The first 4 rows are patterns. Each new row is the sum of 2 different patterns, raised or lowered, with some noise. Before adding, each is slid sideways (what falls off one end comes back at the other) and multiplied by a number that may be negative. Names go in the order of the patterns.
Known rows, each followed by the names of its patterns:
[ 19  16 -13 -24  10  28  17   6  -3  26  -5 -18  10 -31   1 -24  17 -15
  19  -6  23   9   0  10  -5  15 -25  27  17 -34 -22  11  32  26] : (0)
[-12 -31 -31   5  -8  -2  27  15  14  -9  22  18  19  31 -14   6 -30  34
 -30  19  19   6  24  20   0 -19  -3  -6  -3  22 -24   1  20 -27] : (1)
[-29  -6 -15  15 -31 -15  16  22   6  -7  18 -14  11  31 -25 -23 -34 -34
   9 -12 -32  -7 -17 -11   6  11  24 -20   3 -15  13  -9 -24 -22] : (3)
[-32  28  10 -16   5  31   6  15  -4  17 -31  30   3   5  -2  -3  21 -26
  16 -33 -21  18  11 -32 -17 -20 -23  22 -12   0  -1 -29  22  34] : (2)

New rows, each followed by the names of its patterns:
[ -4 -22 -26 -36 -13  21 -25 -10   0 -23 -29 -53 -34 -31 -22 -33  19 -12
   9 -26  18   5   1  18 -30   0 -56  30 -31 -21 -13  -4  25  17] : (0) (1)
[  1  17  35   9  18   7   8  -8   1  10   2   8  -1  26 -10  -7  19   5
  11  -7  24  -6  22  20   5   0  -9  -4  10   8 -20  16   7 -14] : (0) (3)
[ 15  -3   7 -25  13 -19 -25  22  24 -25   8  -9   0  14   3  -5   8 -30
  19  32 -26  29   4   6  -5  20  27  28  -4   2 -32  19  -1  15] : (0) (2)
[  2 -14  14   0  10 -14  -1  -1  -4  14 -19   6 -37  11 -17  17  10  -3
  18   2  -1  -3 -17 -19 -20  -4 -17  -9  -5 -24 -20 -30 -23   4] : (1) (3)
[-36 -37 -53 -17 -57 -29 -23 -28 -20 -18 -41 -40 -48 -46 -24  -9 -58 -46
 -31 -64 -52 -54 -51 -36 -53 -43 -15 -22 -34 -40 -10 -25  -7 -11] : (0) (1)
[ 39  12  27   2  34   3  29  -2  -9  60   9 -19  38  25  -6  15  -9   7
   8   9  64  44 -28  34  27  12   6  56  43  27  45  38  17  35] : (0) (2)
[-40 -47 -23 -38  25 -40 -10 -24 -33 -19 -16  -9  16  -8   1 -14   8 -27
  -9 -23 -44  10  -8  30  -9 -19  14  15 -21 -22   0 -10 -12   8] : (1) (3)
[ 12  30  -6  44   5   7  21  41  26  42  -7  17  37  12  28  12  25 -12
 -15  49  27  18 -15   4  19  19  43  33  17 -15  26  20   3 -19] : (0) (3)
[  1 -13 -19 -12  13  -2  12 -22  16  33   5  36   8   6 -12  39  14  -8
 -21   1  -8  -3  13  -8 -29  20  28  18  35 -21   2  33  10   2] : (3) (2)
[ 25  -6   9  16  23   8  -7  31 -17  29  20  -4 -11  27  14  11  33 -13
  30  -6  21  24 -18 -23  25 -23   0  29   4 -16   5 -13  20  -7] : (1) (2)
[ -3 -10 -10 -21 -40 -16 -11 -35   6 -17   6  13 -13  -1 -16 -32 -38 -14
  -6 -43 -42 -34 -39 -18 -17  -5 -57  13 -22 -17  -8 -39 -27  -4] : (1) (3)
[-36 -38   2 -10   0 -47 -29  -1   5   3  -3   2 -29  -6  16 -26 -36 -31
 -27  -4  -4 -33  -4 -27  -9 -11   4   3 -26  -5 -24   5 -20 -16] : (0) (3)
[  5 -12  12   5  27  10 -20   5  -6  -3 -10   9 -18  -1 -22  19  -2   2
  -6  -4  15  -7  24   8 -18 -26  17  21   2  -6   1 -10 -28   7] : (0) (3)
[ -6  12 -22   8   3 -35 -18   5   1  -9 -12 -17 -10 -11  -8  32 -10 -35
   4   2  19   0  -3  16  -8   0 -14   5  -9  -6 -27 -11 -40   1] : (0) (1)
[-18 -44 -32 -10  28 -10 -11   8 -38  21  45 -50  -3 -25 -45   4   8 -27
   0 -23  -1 -23  26  16 -19  -5 -20  20 -31 -13 -49 -44   3  -9] : (3) (2)
[ 6 17 16 -4  5 17 19 29  4 15 18  7 22 41 12 32 38 12 34 31 30 21 22 22
  2 38 19 26 14 29 22  1 43 13] : (0) (2)
[-16  27 -10  29  26   0 -49  46 -45  -4  -5 -12 -30 -15 -10  -9   6   6
 -44  29  15  -8 -26 -44   9 -31  44  41 -27 -36  15  11  23  -3] : (0) (2)
[-41 -59 -46   0 -43 -31 -21 -55 -25 -37 -57  -6 -30  10 -19 -38 -28 -30
 -56 -56 -34 -32 -36 -40 -56 -66  -7 -31   3 -53 -15 -44 -50 -38] : (1) (2)
[42 28 41 39 50 17 52 55 12 21 54 53 56 37 59 11 21 49 58 56 45 30 47 27
 15 40 15 23 13 55 10 42 15 40] : (0) (1)
[ 24  35  19  24   5  -7  30  53 -14  33  18  -9  34  42  45  12  37  23
 -11  41  12  15  20  32  40   7  36 -15  22  35  19  17  16  27] : (1) (2)
[ -1 -13 -26  37   6 -24  25   8  24  39  24  42   0   3  -6  20  13 -18
 -13 -21  -7  11  25   6 -16  47  25  10   6  17  -7  26  53  -5] : (1) (3)
[ 35  10  54   6  46   1  60  36   6  10   9  36 -19  52  25 -35  15  43
  69  64  29  40  27   0  39  51  29  14  -1  55  10  12  18  -6] : (0) (3)
[-26 -26   8   1  13 -25  18 -19  -9   4 -25 -23 -16  -7   1  -6 -14 -18
   1  -9 -12  14  11   5  13 -12   5  -6 -27 -20 -23  -2 -21  -9] : (1) (3)
[ -9  17 -19   1 -19   9  -5  23 -13  11   5   1   0  -1   9 -37  33  23
 -20 -10   3  34  36  19  21  -9 -26   5  15  22   3   2  19  -3] : (0) (3)
[ 21   1   7   9  48  20  46  38   0  -3  41  40  36  33   0  37  14   7
  39 -13  -5  25   6   2  37  11   8  16   7  24   3  42 -15  28] : (0) (2)
[-27 -60 -63 -64 -39 -66 -30  -2 -25 -51 -51 -26 -39 -48  -7 -33 -57 -27
 -54  -5 -56 -39 -53 -37 -60 -35 -24 -24 -41 -43 -21 -48 -52 -18] : (0) (3)
[ -8   7 -33  12  -6  14 -12 -30  -1 -58   2  -9   5 -13 -11  10 -54  18
 -46 -48  23   6 -22  -9 -35 -29   9 -43 -23 -23 -35  -7   7 -55] : (1) (2)
[ -1  16 -24 -41 -14 -49 -56  22 -15 -32 -25 -34 -44 -16 -50  -7 -12   2
  -9 -18   4 -28   3 -48  11 -48   4   3 -38 -19  -3  21 -24 -11] : (0) (2)
